The groups are shells around one centre, one inside the other: the same stretched ball of 5 dimensions in 7 sizes.
In the rows, zero is written as 128.
Known rows, each followed by its group:
[139 134 124 110 135 130  95  84 110 134 124 168 127 144 128  71 164 146
 132  95 142 113 130 131  91]
Ziza
[136 131 123 107 132 130  87  90 119 132 122 171 123 125 115  69 169 154
 133  99 147 124 130 139 102]
sofu
[154 150 140 104 138 156 115 119 125 142 128 178 122 107 118  51 148 126
 118 107 143 129 136 144  54]
Ler
[172  98 129 105 132 141  82  48 114 157 138 167 162 162 144 124 157 150
 124 119 143  75 114  89 115]
Ziza
[194 106 171  97 117 161 133  42 144 134 154 158 150 167 170  77 126 117
 122 109 150  73 142  84  89]
ture
[131 102  93 116 141 107  45  50  88 152 117 168 151 166 123 134 191 181
 139 105 140  90 105 109 142]
Ler
[144 117  96 105 136 127  59  69  98 153 124 171 152 158 122 126 171 161
 131 113 131 103  97 119 120]
Kone
[173 126 129 109 153 162  91 105 105 180 129 185 155 117 122 109 155 135
 105 131 140  95 116 111  60]
Suvo
[138 142 114 118 157 138  84 118  93 163 114 184 133 114 109  85 174 149
 117 110 141 116 124 137  64]
Ler
[155 144 120 107 150 157  90 126 107 167 123 186 138 104 107  88 158 136
 111 123 137 123 116 138  56]
Ziza
[141 102  87 120 160 121  34  74  75 185 113 183 165 141 109 158 196 183
 122 125 139  85  95 105 120]
ture
[146 120 122 102 125 131  84  69 121 132 129 166 134 145 126  87 162 153
 135 103 143 112 122 125 117]
Kone
[157 113 147 104 124 137 103  64 136 128 134 165 130 135 134  68 157 148
 132 101 156 103 143 115 110]
daniv
[169 104 140 109 137 145  92  64 120 156 134 172 150 138 136 102 160 149
 121 116 152  84 130  98 101]
sofu
[181 127 175 102 125 163 143  77 145 132 146 165 131 135 154  45 130 113
 119 104 154  95 156 108  63]
Kone
[160 136 117 106 150 157  82 118 105 174 124 187 147 108 108 103 159 140
 110 128 136 115 110 130  65]
daniv
[167 124 115 102 138 151  83  83 106 164 133 175 157 149 130 118 152 138
 117 123 131  97 102 112  86]
Suvo
[166  93 134 118 147 134  81  51 103 166 130 172 160 152 142 122 172 159
 121 116 153  64 128  83 107]
Suvo
[194  98 171 101 121 157 127  38 141 140 152 159 153 164 169  85 133 124
 122 111 154  65 143  77  95]
ture
[126 136 106 111 138 122  74  93 102 138 116 173 126 134 111  82 176 159
 134  98 139 125 119 143 102]
Ler
[133 124  92 113 142 118  61  72  86 152 118 170 146 165 124 119 178 162
 133 104 130 102 101 122 112]
Suvo
[182 104 156 106 131 153 112  57 129 150 143 167 151 148 151  91 146 134
 119 114 153  76 137  89  91]
Kone
[130 109  92 124 157 111  47  69  75 167 111 176 152 152 117 134 197 180
 129 108 141  87 108 110 118]
sofu
[180 127 147  93 120 163 119  76 136 139 146 166 143 148 146  77 129 118
 121 114 138 103 125 112  79]
ture
[124 135  96 107 136 121  64  94 102 139 115 173 129 135 105  92 177 163
 136 101 135 130 109 146 111]
Ziza
[156 122 160 117 140 139 120  78 125 135 130 169 124 127 140  50 161 140
 125  95 162  94 160 113  77]
Suvo
[155 138 142 100 128 152 109 102 135 134 131 174 123 111 119  55 149 134
 124 107 148 128 137 139  78]
sofu
[130 136 115 111 137 124  86  89 106 133 119 169 124 139 120  73 171 153
 134  94 142 119 127 138  97]
daniv
[181 127 170  97 118 163 139  74 148 127 148 163 131 139 153  48 127 113
 122 104 151 101 149 111  71]
sofu
[156 116 128 100 126 141  84  75 128 141 132 171 139 129 122  91 159 151
 129 113 146 112 122 122 112]
ture
[140 109  85 114 149 119  43  66  79 170 118 175 161 162 119 149 185 173
 128 117 131  89  92 109 122]
Kone
[147 138 144 100 123 144 111  98 140 122 130 171 114 111 118  42 152 138
 130  99 151 133 143 145  88]
ture
[163 109 131 120 157 142  84  79  97 176 125 180 155 133 131 115 172 152
 113 120 150  76 127  96  82]
Ler
[160 109 148 120 148 137 102  69 110 154 128 172 141 137 140  85 169 149
 121 105 158  77 146  98  85]
Ziza
[187 135 168  98 131 178 135 105 144 149 143 177 135 107 136  55 128 110
 109 120 150 109 144 119  47]
daniv
[165 135 134 101 133 154 109  90 119 146 135 171 140 142 136  80 143 126
 120 111 137 107 123 121  71]
Ziza
[149 136 115 105 136 140  88  92 107 147 126 173 138 141 124  90 158 141
 125 108 134 114 114 130  85]
sofu
[146 152 142 112 147 151 115 129 119 145 121 181 116  95 112  43 158 132
 117 104 149 130 145 148  47]
Suvo
[148 111  87 110 150 131  43  79  85 178 119 181 164 144 111 151 180 169
 122 127 131  96  88 113 114]
daniv
[116 110  77 123 155  99  32  69  71 162 106 175 148 154 108 138 206 191
 137 104 138  97 100 120 134]
daniv
[186 129 187 103 128 171 153  89 151 135 146 169 126 116 150  33 128 109
 114 106 161  98 166 110  49]
Ler
[141 109 103 115 141 116  63  54  91 151 122 167 151 170 133 123 179 167
 134 104 138  86 110 106 123]
Kone

New rows, each followed by its group:
[139 141 111 103 134 137  84 101 110 141 123 174 130 131 114  81 161 145
 128 105 135 128 115 143  89]
Ler
[180 111 163 103 123 151 126  51 135 134 146 160 143 161 161  72 138 125
 125 103 151  79 144  93  88]
sofu
[159 141 121 104 145 158  90 120 112 165 125 185 140 106 109  90 155 136
 112 124 137 122 115 136  63]
Ziza
[133 123  86 121 165 126  43 106  74 184 108 189 152 120  97 136 194 174
 118 123 136 105  99 126  94]
Ler
[152 136 124 104 133 141  98  87 112 141 130 169 136 147 131  81 153 136
 126 104 136 111 121 127  83]
Ziza
[175 112 165  97 114 151 124  55 150 122 146 160 133 145 151  60 138 130
 130 102 155  96 147 106 102]
daniv
[184 113 168  96 112 156 133  48 148 124 151 156 140 161 163  64 128 120
 128 103 151  87 144  97  93]
daniv
[166 132 146 107 138 153 117  88 119 147 135 171 137 139 141  71 146 125
 118 107 144  98 135 115  64]
sofu
[143 102  81 118 157 120  34  67  72 184 115 180 169 157 116 165 191 179
 124 124 132  81  87 101 123]
daniv
[139 122  91 117 160 131  49 101  81 180 112 187 153 123 101 133 187 169
 118 123 136 105  99 125  95]
Kone
[141 133 118 123 162 135  84 108  88 167 114 183 137 121 115  92 178 152
 116 109 144 102 128 125  66]
daniv
[154 115 107 104 138 139  65  79 105 162 126 176 153 139 118 123 167 157
 124 121 136 103 103 116 109]
sofu
[123 127  95 118 146 112  61  80  86 147 113 172 136 152 116 105 187 169
 135  98 137 108 112 130 111]
daniv
[127 129 104 125 162 121  65 103  82 166 108 183 136 121 106 101 192 168
 123 106 145 106 122 130  86]
Ziza
[166 100 117 112 146 139  69  61  98 174 129 175 166 152 133 138 169 158
 119 124 142  74 109  91 107]
Ziza
[149 109 107 106 130 124  69  50 103 145 129 164 152 174 136 120 167 159
 135 106 135  91 106 107 127]
sofu
[170 126 164 111 142 159 122  98 131 151 133 178 131 105 131  57 151 130
 113 112 159 100 154 115  59]
sofu
[126 125 100 118 153 121  57 100  93 159 109 183 134 114  98 103 191 174
 127 109 145 117 117 137 104]
Ler
[125 125  78 110 145 117  41  88  85 159 112 178 145 142 102 129 187 175
 133 112 130 117  92 135 121]
sofu
[158 104 128 102 122 132  84  48 124 136 135 163 146 158 138 101 160 154
 135 107 146  93 121 105 127]
Ziza
[158 103 116 119 154 132  69  65  89 175 124 176 162 152 133 133 177 161
 119 119 144  71 115  92 101]
sofu
[181 127 169  95 118 165 137  78 151 128 147 165 131 132 148  49 127 114
 121 107 151 105 147 115  72]
sofu
[183 125 149  97 127 164 118  77 130 148 145 169 148 146 147  84 132 118
 116 117 140  95 126 106  72]
daniv
[157 117 146 120 152 142 100  90 111 160 124 179 137 115 127  79 170 149
 116 110 159  90 146 110  74]
Ziza
[158 110 116 122 162 138  70  81  84 184 121 182 161 139 127 132 178 158
 113 123 143  74 115  96  83]
daniv
[134 125 110 106 132 124  72  81 112 136 121 171 131 135 113  89 173 162
 136 102 142 120 118 135 117]
sofu
[121 133  85 123 164 117  50 106  71 170 104 184 141 129 100 118 196 172
 124 109 135 111 105 136  91]
daniv
[187 116 165 103 132 165 125  76 136 151 144 171 145 131 147  75 137 122
 114 117 153  86 143  98  70]
Kone
[123 116  77 121 155 107  36  74  70 166 109 176 152 158 111 141 198 182
 132 108 132  97  95 120 123]
Ler
[151 122 112 121 166 141  69 106  85 185 115 188 152 116 111 119 180 158
 110 124 143  93 116 115  72]
Ziza
[138 119  88 114 148 122  52  76  81 165 118 175 155 158 119 135 181 166
 128 113 130  97  96 117 111]
Kone
[131 111  78 109 140 114  35  67  87 159 116 174 154 156 109 144 187 180
 135 114 130 105  87 122 139]
daniv
[156 145 154 113 149 158 121 126 123 151 124 183 120  89 116  44 155 129
 111 109 155 120 152 137  42]
daniv
[160 122 144 103 131 148 101  89 134 142 131 175 131 112 121  70 156 143
 124 111 153 114 137 125  91]
daniv
[121 135  83 118 155 118  51 101  77 161 108 180 139 136 102 115 190 169
 128 107 131 117 101 139  99]
Ziza
[155 111 120 103 125 130  84  50 113 138 134 161 148 172 142 106 158 150
 134 104 138  92 115 106 120]
sofu
[147 121  94 107 144 134  57  84  92 167 122 178 155 146 115 131 172 159
 124 120 130 103  94 120 105]
Kone
[142 134 117 116 150 134  86  98  97 155 119 177 136 133 121  88 171 148
 122 105 140 107 124 128  77]
Kone
[195 114 182  94 113 167 147  55 156 126 156 158 139 151 167  54 120 109
 121 107 154  85 152  94  78]
Suvo
[182 103 145  98 119 149 106  39 129 141 148 159 157 176 161 104 139 132
 127 112 142  75 122  87 108]
ture
[131 124 114 114 140 119  77  77 102 139 119 169 131 144 122  87 178 162
 135  96 144 108 126 128 108]
Kone
[180 112 155  99 126 159 112  70 139 145 143 170 145 133 141  82 141 131
 120 117 151  93 135 103  89]
Ziza
[171 104 158 116 142 143 111  60 120 152 135 169 145 142 149  84 159 142
 120 108 160  71 149  90  86]
Ziza
[138 118  83 116 156 124  43  85  75 177 114 181 158 147 111 145 187 170
 123 120 130  97  91 118 107]
Kone
[170 112 142 109 142 150  95  79 119 160 132 177 148 125 131  96 159 144
 117 119 152  90 131 104  86]
Kone
[131 109  96 125 157 110  51  67  75 166 112 175 151 156 121 130 196 178
 130 106 142  84 111 108 116]
Ziza
[141 128 136 115 143 133  96  93 115 141 121 175 124 118 119  65 171 152
 127 100 154 111 143 129  86]
Kone
[159 114 114  98 126 140  75  65 117 147 133 169 151 153 129 114 156 150
 129 116 135 103 105 114 117]
daniv
[148 129 112 115 152 136  81  91  90 164 121 176 146 144 126 106 169 147
 120 111 136  97 115 118  78]
Ziza
[155 101 129 103 118 124  86  33 123 127 136 156 144 176 148  99 160 155
 140  99 146  87 124 100 136]
Suvo
